There are 2 nested groupings, the coarsest first. Each group lies inside one group of the grouping before and may be the whole of it. The rows also spread widely along 4 directions, which tell nothing about the answers.
(in the rows, 128 means zero)
Some rows, each with its group in each grouping after it:
[133 162  97  94 132  92  90 141 119 105 106  90 115 121 145 102 131 147
 187 137 188  93 100] : gagip Sado
[109 136 123 140 180  73 124 134 103  92 123 107 102 162 147 120 151 151
 139 108 128  70 113] : muku Tamut
[142 126 118 126 169  65 105 104  76 102  98  73  90 161 111 104 148 108
 179 110 138  36 118] : gagip ronup
[100 175 120  87 164  55 109 134 120  80  94  77  73 147 146 150 123 167
 164 124 169  78 107] : muku dimug
[158 156 110  57 161 114  57 136 115 109  71  70  88 107 175  98 143 151
 153 163 198 101 137] : gagip zule
[142 124 101 154 166  91 101 147 121 118 118  97 129 161 146  98 154 144
 159 115 145  92  89] : gagip ronup
[160 128 128 108 157  87  65 114  76 110  92  67  84 135 135  62 164  98
 163 131 144  66 137] : gagip zule
[113 159 129 137 151  56 112 141  98 110 116  96  89 163 131  99 148 127
 153 122 134  81 103] : muku dimug
[132 129  99 140 172 101 111 147 126 106 120  92 132 159 156 120 142 165
 160 110 151  99  83] : gagip ronup
[117 133 125 162 142  69 108 141 123  96 135  86 131 139 136 118 139 151
 179 102 166 114  91] : gagip zule
[151 135  97 101 142  94  78 132 102 127  91  95 112 136 144  77 144 130
 165 149 168  95 113] : gagip ronup
[150 126 111 119 177  84 104 121 101 109  97  77 100 165 134 107 147 133
 171 114 136  51 108] : gagip ronup
[136 136 104 122 164  89 100 131 112 111 105  87 118 149 144 116 141 149
 172 119 168  83  95] : gagip ronup

New rows. What belongs after each?
[ 79 179 139 123 110   5 110 127  98  96 121  97  97 130  98 113 121 130
 185 126 167  86  96] : muku dimug
[116 154 115 112 160  84 105 140 101 116 104 115 104 135 158  97 143 154
 140 135 159  92 122] : muku Tamut
[159 117  89 139 192 131  98 163 132 124 118  98 123 169 179  95 158 163
 140 116 141 109  83] : gagip ronup
[109 149 124 121 156  67 113 125  94  98 112 108 106 141 142 108 144 140
 152 125 154  70 122] : muku Tamut
[118 142 125 138 172  82 113 143 102 113 120 113 108 150 154  94 155 139
 135 127 140  86 114] : muku Tamut
[128 143 106 151 109  69  99 145 121 136 125 116 146 119 136  77 132 133
 181 141 177 122  73] : gagip ronup
[150 134 113 125 176 106  92 146 125 100 110  78 108 142 163 114 149 154
 154 116 159 103 110] : gagip zule
[135 142 114 117 190 114 101 142 143  84 107  69 113 147 171 145 131 183
 160 109 168 104 102] : gagip zule
[ 84 144 134 172 121  42 125 138 108 111 151 134 133 140 123  94 142 140
 155 116 146 107  93] : muku Tamut
[111 161 108 117 158  87 112 163 128 113 122 125 127 130 176 113 134 175
 138 148 172 118 108] : muku Tamut
[ 90 164 126 115 147  42 117 122 102  93 109 110 107 134 131 133 130 151
 167 111 175  64 113] : muku Tamut
[136 123 104 138 219 103 124 132 131  77 105  69 112 192 152 162 145 168
 165  81 131  55  85] : gagip ronup
[137 128 120 152 160  96 102 149 131 106 131  87 127 147 157 102 150 150
 158 109 152 117  95] : gagip zule
[108 143 108 157 157  96 118 167 131 125 144 138 137 143 171  94 151 170
 130 135 154 136  87] : muku Tamut
[128 154 103  94 166  90 109 128 132  76 101  74 102 143 149 149 127 159
 191 115 179  60 100] : gagip Sado
[148 143 124  97 168  92  77 119  96  93  85  64  75 138 144 102 147 121
 167 123 163  65 135] : gagip zule
[ 96 162 125 129 170  59 125 143 128  88 117  89  91 166 143 143 139 165
 152 112 146  88  93] : muku dimug
[145 148 123  81 172  86  84 117 104  87  77  55  76 131 144 123 134 134
 174 123 180  67 135] : gagip zule
[114 182 111  82 177  77 103 138 125  87  88  80  76 146 165 144 134 171
 155 136 170  86 108] : muku dimug
[143 103 117 198 207 119 120 153 132  97 150  82 125 198 163 112 164 153
 138  81 115 116  79] : gagip zule
[147 129 107 120 171  81 100 122  94 105  95  83 102 159 133 109 145 125
 175 112 146  54 108] : gagip ronup
[150 134 107  92 163  75  83 108  81 107  77  70  88 138 122  95 147 114
 180 125 159  41 123] : gagip ronup
[103 144 134 132 154  50 112 118  78 103 110 105 102 143 121 101 147 122
 157 116 141  57 123] : muku Tamut
[151 141 101 108 175 100  99 125 108  91 102  70  99 155 141 113 144 137
 175 112 155  51 110] : gagip Sado
[116 154 125 104 142  54  91 113  66 119  94 113  92 124 126  70 148 108
 153 145 154  61 142] : muku Tamut
[147 168  95  77 118  92  77 142 119 117  98  93 116 107 150  89 126 148
 184 162 202 102 107] : gagip Sado
[147 115 109 166 199 113 123 141 124  90 138  78 108 200 146 119 161 141
 160  85 116  66  83] : gagip Sado
[139 126 125 143 151  84  91 135 101 114 127  89 112 137 137  78 157 123
 160 119 151 105 106] : gagip zule
[129 121 124 179 143  91 106 162 134 112 148  93 142 143 153  97 145 155
 156 111 154 137  82] : gagip zule
[109 166 112 126 144  77 102 169 131 114 123 108 107 135 158  97 140 160
 141 147 161 129  85] : muku dimug
[141 141 114 143 171  86 101 155  89 127 116  95  81 169 150  65 165 118
 121 138 125  98 102] : muku dimug
[152 131 123 114 174  97  78 134 101  94  96  66  86 147 147 103 149 130
 158 117 152  75 125] : gagip zule
[121 150 113 120 180  95 111 144 117 100 110 111 103 152 170 120 145 165
 134 126 149  86 115] : muku Tamut
[133 158 113 128 168  96  98 169 119 118 116  99  92 162 168  88 161 153
 125 143 146 117 102] : muku dimug
[120 139 112 147 194 103 116 153 114 103 126 109 107 174 168 111 160 154
 119 115 125  87 107] : muku Tamut
[120 142 120 128 186  79 109 132  95 104 113 106  96 156 151 105 154 139
 139 118 137  67 119] : muku Tamut
[144 149 106  94 169 119  81 153 135 110  96  77 111 118 189 112 141 171
 147 141 189 125 114] : gagip zule
[103 146 121 144 172  69 124 138 111  97 124 108 112 155 149 122 145 155
 146 115 144  82 104] : muku Tamut
[145 126 120 119 170  66  99 106  79 101  96  75  98 162 114  95 154 105
 176 112 132  35 115] : gagip ronup
[132 139 100 138 165  87 112 143 124 105 112  95 126 149 147 121 138 159
 168 120 163  95  83] : gagip ronup
[105 173 113  93 143  78 102 144 112 108  94 118 109 114 167 112 129 167
 151 149 188 102 120] : muku Tamut
[141 123 118 158 165  80 115 121  94  97 135  73 101 176 115 100 154 116
 180  88 123  47  94] : gagip Sado
[106 169 131 133 142  48 109 138 101 103 119  94  91 148 122 103 135 135
 157 132 143  91 100] : muku dimug
